All groups share one centre, and each spreads out both ways along 12 directions, with some noise.
In the rows, 128 means zero.
Known rows, each followed by its group:
[104  97 115 127 119 154  73 123 136 113 122 139 149 106 125 120] : tefer
[ 99 112 119 127 113 125  89 175 138  81 101  67 106 106  92 142] : tefer
[115 117 141 128 141 144 127 133  79 149 126 157 151 112 142 112] : bim
[120 114 158  66 118  93 193 143 144 137 143 148 137 135 101 148] : fili
[ 87  91 198  97 105 145 126 117 142 123 184 106 125 121 116 163] : tefer
[135 153 108 133 155 136  97 112 135 163  77 129 127 104  68 119] : fili
[ 93  90 104  74 130 108  95  70 116 107  53 199 167 118 142  74] : vadad
[150  98  81 135  75 149  94 140  77 128 174 126 148 104 158 201] : bim
[154 118 124 168 115 139  49 165 104 187 141  73 152 100  81 189] : tefer
[128 143 100  97 100 117 157 164  85 131 120 157 145 108 120 131] : bim
[ 88 113 136 109 112  84 105 119 125 119  49 138 160 133 139 107] : vadad
[122 118 155 111 113 125 123 138  78 114 141  94 129  72 118 154] : tefer
[116 159 131 118 113 141 113  70 111 163 120 151 112 174 146 142] : tefer
[135 144 138 150  86 164 124 141 144 211 195 146 114 140  99 159] : tefer
[130 144 139 119 106 166 130 153  92 108 134 165 115 116 117 165] : fili
[124 153  93 141 145 161 155 127 111 152 152 160 142 141 147 106] : tefer
[103 114 168 142 131 138 118 128 109 141 153 100 129  93 131 104] : fili
[137 146 128 128 110 117 161 122 142 149 154 117 127  89 102 132] : fili
[121 100  94 132  99 156 142 143 106 135 143 176 133 101 140 137] : bim
[117 149  98 137 103 144 124 121 139 114 131 113 110 125 123 145] : fili
[129 143 136 158 123 149 103 124 132 177 131 125 126 114 105 127] : tefer
[119 156 145 174  84 122 117 122 156 124 130  98 146 112 137 177] : fili
[110 159 125  92 130 128 195 195 112 144 129 167 112  86  63  81] : vadad
[167 157  73 138 157 135 114 124  67 163  63  90  63 108  85 145] : vadad
[113 111  88 107  85 136  53  75 168 155  92 155  73 188 118  92] : tefer
[ 75 181 169 125 115 172 184 183 122 132  86 209  88 118  76 119] : bim
[118 149 125 103  75 124 135 107 204 140 133 113  88  85  46 164] : bim
[106 139 151  93  86 151 142 187  67 129 145 138  48 131 105 125] : tefer
[166 143  82  93 138 161 117 141  81 155 171 134 160 113  84 182] : vadad
[119 144 133 118 125 134 118 130 120 163 124 125 112 152 107 122] : bim
[107 158 137 165 125 165 169 148 147 152 118 157 110  84  94 135] : bim
[143 113  97 128 143 104 102 150 102 185  66 148 165  69  74  93] : bim
[124 114 111 121 130 137 118 160  89 101 140  96 132 114 132 142] : fili
[128 169 128 136 140 166 136 159  96 175 138 144 106 163 105 126] : vadad
[103 157 151 169 109 130 112  97 120 113  91 101 145 123 152 176] : vadad
[129 122 132 163 109 115 144 177  88 117 133 128 141 110 168 113] : fili
[120 112  85  62 149 163 120 119 112 130 144 167  93 148  98  92] : vadad
[114 134 112 117 119 123 103 124 128 137  94 137 152 135 110 127] : vadad
[120 130 110 108 120 143 126 122 119 121 129 133 118 137 123 139] : bim
[127 117 102 141 125 166 111 126  88  96 158 127 107 151 184 125] : fili
[ 56 174 171 128  39  97 173 134 196 159 124 126 137 146 111 140] : fili
[141 148  56 123 153 155 115 139 102 140 154 142 170 147 129 101] : vadad
[ 99 158 137 147 114 125 151 159 138 139 119 108  99 147 116 116] : vadad
[133 125 165 112 123 116 122 124 103 172 146 102 142  82  94 145] : tefer
[119 131 140 188 147 149 150  68 206 170 145 105 140 112 127 158] : bim
[126 128 137  99 111 171  94 152  83 120 140 137 126 103  82 201] : tefer
[105 102 164 115 104  69 125 125  96 151  46 121 132  97 122 116] : vadad
[121 149 139 102 104 117 161  84 173 133 170  90 117 107 101 140] : bim
[ 93 102  99  56 114  87 143  88 106  91  39 183 142 123 136 109] : vadad
[ 97 159 168 144 149 179 129 132 102 117 111 157 112 126 123 122] : fili
[121 147 114 136 116 128 146 115 150 154 144 115 104 107 103 104] : fili
[110 177 133 156  75 171  88 150 100 110 100 150 121 103 105 190] : bim
[104 131 127 129 145 183 120 138 127  96 155 122 120 140 123 155] : tefer
[113 125  99 124 144 163 124 140 122 112 122 114 108 128 106 160] : bim
[ 77  99 201  68 127 148 160 113 107 113 146 203 129 149 150 103] : fili
[109 163 135 123  47 132 104 112 112 108  98 137 105  74 104 173] : tefer
[103 125 146 119  76 135 104 166 117 123 132 124 108 112 103 147] : fili
[101 128 182 136 156 163 138 135 128 172 151 113 119 185 118 166] : bim
[139 124 160 103 111 159 123 134  54 173 180 157 156 104 121 184] : vadad
[127 150 118 130 102 103 162 139 134 153 126  98 119 125 114 143] : vadad

New rows. What belongs after each?
[145 128  32 169 131 113 124 133 181 173 144 105 187 136 129 112] : tefer
[118 138 127 111  57  99 124 118  88 127  61 200 169  39 111 137] : vadad
[104 144 119 116  99 164 124 131 159 108 147 123  92 113  95 138] : vadad
[ 95 118 105 131 103  85 115 112 145 141  55 127  95 170 147  73] : vadad
[125 115 151 123  39 108  64 139  99 151 122 101  90 116 112 163] : tefer
[121  53 105 147 119 141 108 128 126 140 160 119 162 125 174 168] : bim
[123 147 108 116 146 120  94 114 114 137 114  82 121 165 121 108] : bim
[135  56 111  74 110 109  84 138  52 134 109 125 101  83 118 116] : vadad
[128 142 103 140 182 168 166 173 135 147 167 130 178 110  85 150] : tefer
[167 156  80 172 185 179  66 112  57 168  92  82  65 121 107 132] : vadad
[118 149 123 106 124 148 112 126 125 134 126 144 149 121  90 156] : vadad
[130  67 146 118 124 119 110 154 113 118 141 138 108 119 146  91] : fili
[105 142 113 155 112 121 122 173 122 130 109  54  48 214 145 149] : vadad
[143  67  97 101 118 108  87 156  66 146 129 148 144 139 149 101] : fili
[105 166 139 113 109 158 152 151 149 124 153 140 141 100  77 148] : vadad
[131 125  52 109 168 160 145 181  79  99 144 121 133 120 118 127] : tefer
[120 125 162 148 107 186  95  98 108  87 128 193 100  74 146 131] : fili
[144 171 158 174 122 173 121 192  73 153 138 131 101 148 120 179] : fili
[121 177 136 132 112 130 144  60 155 109 153  89 146  92 131 149] : bim
[109 127  91 124 106 101 120 151 169 103 111  95 167 128 110 169] : tefer
[120 136 127 128 106 139 127 120  75 124 118 151 158  97 148 151] : vadad
[118  89 109 105 126  89 159 173 146 159 110 131 130  84  76  99] : bim
[100  86 154  54 105  77 136  84 156  72  97  78 157  96  98 219] : vadad
[155  99 108  93 137 114  93 164  58 127  65 197 165 132 123 142] : fili
[ 80 112 139  70  63 101 137 154 130  81 132 171 238 156 156 186] : vadad
[122 145  98 133  86 135 108 107 155 150  97 170 128 119 108 139] : bim
[141 151 126 103 140 108 197 122  92 194 156 141 109 101 112  73] : tefer
[125 127 197 182 122 144 132 148 110 163 173 104 111 131 157 116] : fili
[ 97 120 241  96 104 105  71  50 108 178  93 120 139 173 131 164] : tefer
[111 134 133 146  78 115 126  96 128 131 109 138 148 103 150 141] : vadad
[128 110  57  96 124 118 119 126  98 129 168  61 137  72 104 123] : fili
[146 138  92 166  67 105 121 148 107 124 143  72 150  81 147 185] : vadad
[113 160 107  91 126 112 154  80 158 114 129 103 136 123 105 120] : bim
[ 89 144 106  63 116 107 203 147 127  91 116 137 100 148 122 110] : tefer
[ 87 146  69 134 130 104 152 106 196  67 118  91 193 182 173 130] : vadad
[100 188 179 130 109 127 174  71 173 132 156 105 149 129 128 163] : bim
[ 97 134 114 117 101 134 128  96 125  92 136 109 174 126 153 178] : fili
[116  53 153  66  63 114 131 124 126  88 191 146 124 110 157 149] : fili
[111 144 131  83  97 170 129  88 148 135 184 160 124 175 120 178] : vadad
[116 156 132 184  86 169  89 174 140 139  69 152 125  77  69 220] : bim
[133 163  85 115 144 166 123 147 111 123 120 131 120 113  80 150] : vadad
[ 76 128 195  90  78  94 134 115 139 125  99 109  67 142 110 106] : tefer
[115 144 140 135  92 137 124 138 136 169 143 138 116 135 110 138] : tefer
[102 127 128 128  75 154 128 148 156 125 166 133  90 128 110 140] : tefer
[142 108 108 112  93 109 135  75 160 159 175 113 166  96 125 179] : bim
[129 146 108 161 110  92 137 136 154 120  87 116 159  95 133 121] : fili
[111 100 171 114 125 113 160 182  56 153 155 103  93 152 157 111] : vadad
[ 94 168  68 142 117 120 107 163 121 171  74  91 127 149  90  97] : fili
[112 117 103 113 116 142 139 141 146 108 136 139 122  68  98  97] : tefer
[ 96 177 114 105 107 176 173 126 109 148 171 133  84 104  95 114] : fili
[124 141 101 147 124 127 128 122  94 130 115  99 121 172 176 146] : vadad
[118 131 119  80  96 150 131 122 119 137 159 165 128 107  96 149] : vadad
[139 159  41 173 110 150 132 181 171 156 143 146 154 109  98 131] : tefer
[122 182  64 139 122 174 149  83 150 103 174 140 160 155 165 158] : vadad
[116 150 173 167 111 140 114 121 166 140  81 177  93 116 116  92] : fili
[114 123 157 106 149 145 126 156  93 158 174  79 101 213 133 144] : bim
[119 136 128 111  80 130 164  97  85 120 142 170 123  81 150 139] : vadad
[113 155 172  94 123 172  97 144  38 146  91 173  71 107  81 130] : tefer
[ 85 171 120 137  96 147 148 148 147  85  65 164 133  80  92 154] : bim
[ 96 158 126 138  82 147 107 112 134 113 112 105 140  45  93 144] : fili
[107 133 177 123  69  78 120 117 136 136 110  89 159  74 111 167] : tefer
[136 151 122 120 100 123 123 131 110 163 146 112 122 118 105 133] : bim
[131 115 100 133 145 146 145 151 150 133 177  97 120  68  92 115] : tefer
[ 98 108 148 133 129 167 100 198  48 119 111 163 132 136 140 136] : bim
[136 131 157 110  96 104 168 180  65 156 154 114 122  54  99 125] : tefer
[140 161 142 138 120 154 123 146 117 144 145 107 116 146 106 203] : fili
[138 112  90 121 115 130  99 120 106 165 118 142 150 117 124 137] : bim
